The same things were measured in two ways. Each way mixes the same 12 hidden numbers, adds some noise and spreads widely along 7 directions of its own, which tell nothing about the thing.
In the rows, 128 means zero.
Some things both ways: the first way, then the second way.
[ 92 127 168 112 118 128 104 112 135 126 110 131  68 162 137 137 115 122
 125 149 108]
[139 135 165  73 140 123  67 207 132 147 159 113 153 112 120 141 102 153
 122 141 158 156 130 104 173 159]

[144 132 103 115 119 103 111 128 131 169 160 161 124  96 135 106 152  89
 158 151 121]
[128 124 131 113 126 135 104 136 132 130 126 101 101 123 143 137 128 174
 130 123 125 144 140 128 100 143]

[158 107 120 131 165 116 108 114 124 124 138 137 112 164 112 166 141  95
 162 134 134]
[123 165 121 114 135  99 134 177 135 103  60 133 179 154 151 127 129 150
 102  96 133  96 130  51 176  74]

[141 125 132 141 158 104 104 151 152 165 147 153  79 144 144 142 138 113
  89 116 132]
[123 174 131  87  99 121 134 135 129 136  99 144 111 116 196  99 112 119
  94 133 151 134 109 119 134 116]

[ 99  75  73 140 165  63  65 111 138 136 140 152  69 106 142  64 182 109
 125 137 135]
[128 123 127 115 149 132 117 137 113 151 114 118 107 141 113  98 127 145
 125 122 149 128 119 147 112 139]

[134 136 128 107 154 113 113 149 145 163 147 124 104 133 142 148 154 148
 120 103 149]
[116 143 187 148 110 147 144  85 180 121 142 136  91 142 111 147 131  74
 134 154 104 155 149 118  96 127]

[ 98 151 159  92 110 171 133 112 133 187 127 150  83 129 179 189  82 114
  99 134 143]
[123 101 133 141  88 155 178 102 154 170 122 176 133 129 132 132  39 110
 128 157 146 136  89 150 147  78]

[ 94  89 148 129 144 125 125 156 151  51  87 111 124 156 102 116 119 120
  92 128 129]
[119  88 124 150 131 131 143 136 133 122 118 127 170 145  98 154 118 108
 147 147 121 113 137 101 156 121]

[173 111 164 146 169 115 101 131 160 138 133 131 107 188 108 167 152 118
  96 135 129]
[160 126 129  97 143 117 119 130 147 119 126 125 105 130 124 153 161 102
 139 150 160 105 144 141 102 140]

[114 142 137 137 104 111  80 120 124 109  87 142  71 111 141 174 145 139
 123 157 132]
[131 126  95  97 149 125  97 146 135 161 129 120 153 109 151 153 126 150
 115 139 167 125 126 117 162 114]

[166 151 170 130 129 145  97 126 103 158 121 121 125 169 119 178  90  76
 137 150 105]
[171 152 102  95  96  78 110 127 133  73 130 136 131 103 179 169 162 161
 125 105 116 143 151 128 134 109]

[119 120 136 131 128  94 102 148 175 110 137 177  80 214 158  76 167 102
 105 120 107]
[121 116 120 125 155 131 124 107 165 120 120 128 130 151  94 173 141 117
 162 150 147 107 116 150  98 149]

[163 110 112 100 113 109 147 125 145 127 139 109 115 151 148 131 157 180
 164 126 130]
[117 130 131 194 122 138 145 147 152 131 140 151 139 118 123  90 165 112
 124 101 136 117 129 125 135  98]

[135 111  99 133 141 101 121 149 156 102 144 152 131 120 144 123 157 157
  98 120 132]
[134 126  75 130 132 136 139  93 124 178 124 144 120 119 150 101 136 170
 121 111 159 113 108 167 123  88]

[144 116 136 111 131 125 149 120 145 114 133 118 113 133 113 118 116 117
 131 115 124]
[117 133 143 140 152 135 121 140 108 104 103 124 113 127 118 102 128 120
 132 132 138 108 149 113 109 152]

[116 170 187 101  90 180 100 123 138 137 131 112  50 159  97 160 108 137
 138 179 105]
[128 124  92  94 151 115  94 132 127 118 129 116 158 122 142 152 128 198
 146 113 158 111 140 111 137 125]

[166 115  92 141 148  97  41 108  68 155 109  83 116 109 116 110 140  86
 155 146 132]
[151 118 137 101 126 108 126 134 131 119 106 124 128 151 113 141 138 139
 134 148 149 128 126 119 124 130]

[142  99 122 130 134 124 145 151 168  81  99 123 169 101 100 141 120 117
 102 120 143]
[102 108 131 121 126 159 133 129 121 115 103 114 129 163 111 159 124 140
 138 151 114 119 128 111 126 120]

[144 123 111 133 127 116 118 120 116 109  88 126  92 119 139 161 119  84
 135 145 120]
[134 147 132 136 130 121 128 133 134 110 108 153 133 109 143 155 122  88
 120 158 118 117 144 134 130 123]

[138 102 107 103 122 118 118 119 111 142 133 102 137  99 123 115 127 142
 160 132 146]
[139 125 144  97 106 130 121 108 138 141 205 139 133 116 119 135 115 133
 142 119 121 148 127 157 114 132]

[169  95 139 152 152 110 129 136 167  86 112 144 133 192 110 141 111  94
 114  78 137]
[107 125 111  94 163 121 112 130  97  93  79 123 141 158 113 125 122 153
 147 138 168 101 118 110 131 149]

[ 78 122 127 129  83 100  77 134 139  80  67 148 135 135 153  78  98 100
  90 123 127]
[103 123 121 111 155 139 121 130 139 144 130 117 146 144 115 151 125 100
 131 145 139 109 118 125 119 137]

[ 91 108  81 117 147  71  90 126  91  92 118 119 114 113 162  31 156 109
  97 122 119]
[150 126 145 128 101 137 160  92 151 120 137 142 132 147  93 184 132 106
 126 139  92 138 120 114 151  88]

[141 101 158 146 138  97 134 125 141 106 115 140 133 149 132 135 119 105
 127 101 122]
[140  89  53 130 131 108 118  87  86  77 122 120 120 111 145 129 171 168
 158  91 140 125 157 143 138 131]

[163 144 140  88 108 145 144 152 149 172 180 133  96 137  98 143 155 145
 175 167 126]
[128 135 146 117 120 117  96 166 146 124 149 114 140 117 148 130 126 178
 131 118 133 143 137 111 112 144]

[ 93 115  86 139 153  70 107 162 129  92 141 166 120 143 182  49 146  86
  96 114  85]
[136 150 113 133 131 129 133  59 151 156 147 143 103  95 146 133 139  84
 130 139 109 128 155 174 102 141]

[ 96 100 133 110 117 113 108 107 115  98  97 152 148 119 126 140 104 131
  96 142 172]
[166 123 150 119 154 114 121 137 134 165 180 116 124  98 114 120 126  76
 112 129 129 116 158 133  98 147]

[130 159 121  96  98 151 157 127 108  91 134 121 106 108 131 131 110 132
 139 142  99]
[110 158 153  83 177 145 109 151 127 185 107 143 158 127 110 128  59 109
 117 186 160  99 105 128 139 159]

[152 141 121 139 113 119 115 136  99 114  96 159 228 140 180 165  63  68
 123  93 122]
[158 137 109 126  95 119 121 105 158 162 172 142 118  69 182 132 121 150
 113 111 134 160 144 146 140  99]

[104 139 159  91 111 153 152 131 114  91 111 111 172  43  94 174 101 187
  86 133 164]
[129 116 131 114 103 146 148 130 101 130 114 106 139 159 114 164 115 149
  97 124  89 151 111  80 169  80]

Other things, the second way, with their names:
<168>: [ 75 145 138 103  98 173 151  91 156 135 140 139 141 158 114 187  97  90
 132 158  98 150  66 138 147 126]
<101>: [130 122 136 128  83 142 168 123 118  95  80 128 113 155 129 149 110 152
 122 134 101 134 101 101 138 103]
<499>: [140 103 110 132 121 126 150 103 127 115 127 130 143 140 105 167 114 135
 131 121 124 129 104 114 143 103]
<299>: [129 115  99  91 183 145 148  46 119 190 123 156 132 135  86 135  93  66
 142 189 184  82 113 172 123 137]
<485>: [119 192 148 102 137 113 120 117 136 140 146 162 151 118 134 136 107  88
 111 143 101 128 115 163 110 141]
<436>: [ 98 173 129  60 115 127 123 129 150  86  86 127 130 169 158 176 154 107
 129 151 129 115 118 108 128 123]
<184>: [126 161 181  44 150 129  95 175 137 149 130 102 149 170  94 143 112 149
 120 135 131 125 119  91 137 141]
<230>: [103 165 139 149 125 124 134 123 134 112  92 130 133 153 143 125 149 119
 104 112  86 135 152  96 129  89]
<154>: [130 159 142 128 113 144 162 179 125 145 123 121 116 117 144  92 138  76
  90 106 112  94  86 128 116 144]
<284>: [145  91 136 161 168 139 105 122 106 116 101 130 100 130  68 126 133 155
 156 151 144 129 165 147 120 144]
<207>: [123 120 116 122 146 127 115 146 128 116 135 127 147 121 121 155 146  82
 129 143 141 116 133 126 145 138]
<127>: [139 136 118  98 131 132 122 113 146 156 143 125 128  95 149 144 120 102
 127 146 141 120 133 130 141 151]
<313>: [143 148 109 126 125  93 140 149 140 117  96 154 155 126 157 144 129 102
 114 133 123 100 120 141 118 107]
<38>: [157  78  67 165 160 104 135 103 116 123 108 145 135 125 105 144 128 155
 148 118 159 104 119 174 106 105]
<320>: [114 142 110 142 128 148 150 111 111 147 115 167 119 112 143 109  82 121
 117 134 132 110  90 182 105 116]
<458>: [137 170 173  46 103 126 107 171 129 131 146 105 115 118 163 144 108 113
  85 140 138 161 101  87 144 149]
<331>: [118  93 125 149 110 149 154 141 134 155 129 118 136 145 109 116 144 115
 133 134 119 125 115 128 138 125]
<321>: [105  99 122 110 143 135 116 124 110 184 109 134 152 149 111  79  97 164
 141 158 184 138 121 128 159 130]
<326>: [137 116 141  87 118 128  88 128 129 105 192 104 124 125 114 174 164 133
 146 133 114 164 152 133 127 156]
<199>: [102 143 162  85 152 155 102 125 113 165 132 115 108 148 100 120 125 100
 120 181 141 143 119 144 115 170]
<330>: [129 133 132 124 132 114 128 129 160 141 146 143 151 111 154 138 114  95
 114 147 166 121 131 108 123 110]
<117>: [127 129 148 154 119 152 157 133 149 128 104 122 103 132 126 152 114  86
 110 141 101 120 123 114 112 115]
<388>: [117  97 154 136  95 145 129 132 144 116 157 122 113 123 123 133 118 105
 152 139 117 159 138 132 127 158]
<72>: [125 123 125 147  84 153 191  62 132  98 144 130 112 147 116 184 151  44
 107 121  65 144 116 103 148  76]
<90>: [114 119 156 141 121 146 122 161 131 137 155 113 128 120 109 127 122  86
 128 131  94 146 124 137 130 170]
<238>: [122  95 103 184 152 147 150  66 111 106 130 151 123 128  85 151 124 100
 151 131 101 113 155 156 113 106]
<416>: [107  77 123 139 144 163 117  82 115 172 158 113 128 125 101 124  97 163
 149 151 147 146 148 123 129 132]
<227>: [138 126  77  90  82 105 126 120 133 127 151 125 138 119 189 129 138 200
 131  77 131 143 113 148 124  96]
<400>: [131 120 113 171  92 142 171  72 159 161 142 156 111 108 147 117 112 120
 127 123 123 138 106 161 109 101]
<21>: [130 164 156  79 129 129 101 123 113 103 102 122  94 146 125 147 127 152
 126 142 104 147 143 137 110 144]
<482>: [100 126 128 139 117 142 126 153 140 105 115 103 122 149 134 129 172 137
 131 112 120 129 123 107 119 133]
<474>: [117  47  98 252 119 173 163 132 128 147 107 143 118 100 110  86 116 149
 149 115 142 124 137 137 155  99]
<237>: [113 138  84 138 179 126 122 138 104 174  63 146 112 120 155  51 108 152
 113 119 198  86 112 170 101 120]
<52>: [131 117 131  77 143 134 109 103 121 128 121 116 130 150  95 156 102 180
 160 149 136 124 127 131 120 159]
<107>: [108 112 136 107 127 135 123 131 117 152 117 101 128 148 122  96 125 142
 131 134 143 141 125 106 135 155]
<345>: [134 107 105 134  90 141 171 128 129 103  73 106 106 152 147 134 148 159
 119 106 135 115  99  78 141  94]
<172>: [150 104 164 113 107 158  96 146 147 154 222  91 101  84 119 147 130 147
 130 121 124 173 142 117 131 163]
<392>: [164 130 114 127 156 119 119  83 135 160 158 144  98  86 117 114 118 117
 142 123 145 119 139 195  89 157]
<297>: [160 105 102 203 115  97 137 101 109 104 105 153 107 105 142 107 132 161
 119 100 110 160 164 148 120  78]
<34>: [156 107 123 127 154 102 112 144 109 139 131 123 115  94 143  73 108 144
 139 117 163 105 164 144  85 165]
<471>: [ 99  57 112 186 178 164 146  78 134 190 128 151 156 135  69 107  77 124
 158 169 195 104 133 125 142 103]
<362>: [120 109 134  23 138 133  88 163 124 157 145 109 158 153 108 142  74 204
 159 148 192 130  80 126 145 172]
<58>: [146 121 127 143 159 106 142 171 112 146  75 147 152 138 118  98 112 108
 109 145 160  88 130 118 130 106]
<23>: [137 130 116 124 148 147 103 147 129 129 118 131  90 111 124 105 146 152
 149 107 156 110 143 170 118 144]
<524>: [116 135 124 154 139 119 107 129  81 114  98 108  96 119 140  86 158 121
 110 127  99 156 156 140 110 165]

Some of these things the first way, each followed by its name:
[ 98 168 186 102  97 168  89  99 111 124 116 102  67 100  95 158 128 152
 136 163 115]	<38>
[102 135 115 109 131 119  96 105  97 152  97 133 111  77 149 179 105 106
 138 128 152]	<297>
[144 102  86 132 145 101  83 136 113 150 113  98  91 111 146 157 135 149
 147 127 149]	<321>
[122 141 157  93 121 149 171 113 136 100 139 107 134 108 114 140 103 137
 144 120  99]	<238>
[147 121 110 142 155 133 104 163 122  98 142 117 180 140 126  99 112  95
 114  99 104]	<400>
[184 123 118 134 135 131 135 140 148 162 176 143  79 151 134 165 160 135
 178 138 110]	<168>
[140  96 161 140 172 115 119 148 187 144 176 176  68 191 114 118 174 123
  56 137 146]	<345>
[147  68  90 156 171  93  70 136 126 144 133 127  99 138 120 125 147 110
 138 137 152]	<107>
[ 70 111 168  99  89 143 140 127 148 117 116 150 118 161 157  98  76 111
 106 151 101]	<90>
[102 130 109 108 131 113 104 142 133 122 114 129 138 102 138 135 111 127
 123 123 132]	<230>
[ 92 124 115 117 167 104 101 116 116  87 128  71  82  90 110  48 159 113
 126 124  72]	<284>
[117 120 163 112 103 140 121 124 133 116 124 125 145 144 124 116 100 132
 108 139 125]	<172>
[ 89 149 128 110 122 146  71 102 100 155 107  98  86  93 139 113  81  80
 111 151 101]	<21>
[186 113 155 120 149 169 139 108 115 156 154 110 163 125  70 196  92  94
 177 141 138]	<34>
[145 130 112 111 143 129 129 132  99 137 160  96 126  75 105  73 140  99
 128 136 111]	<101>
[132 110  77 121 129 118 100 111  79 103 112  95 115  67 118  97 142 102
 162 135 140]	<52>
[106  94 137 149 156  98  81 117 114  89  87 114 141 106 123 123 114 124
  77 104 150]	<72>
[191 125 107 128 151 154 159 124 132 120 178 103 135  86  83 142 131 107
 180 130  85]	<320>
[135 115  89 141 128 105  96  97 136 129 113 157 106  84 152 161 140 112
 145 116 145]	<237>
[190 118 123 131 146 130 120 102  88 122 143 110 146  98  86 179 149 130
 185 125 150]	<499>
[165 101 103 137 166 126  93 106  93 101 103  79 141  85  74 165 131 108
 153 146 138]	<58>
[167 122 108 127 160 113 133 167 145 119 177 118 158 129  96 104 133 121
 147 113  98]	<416>
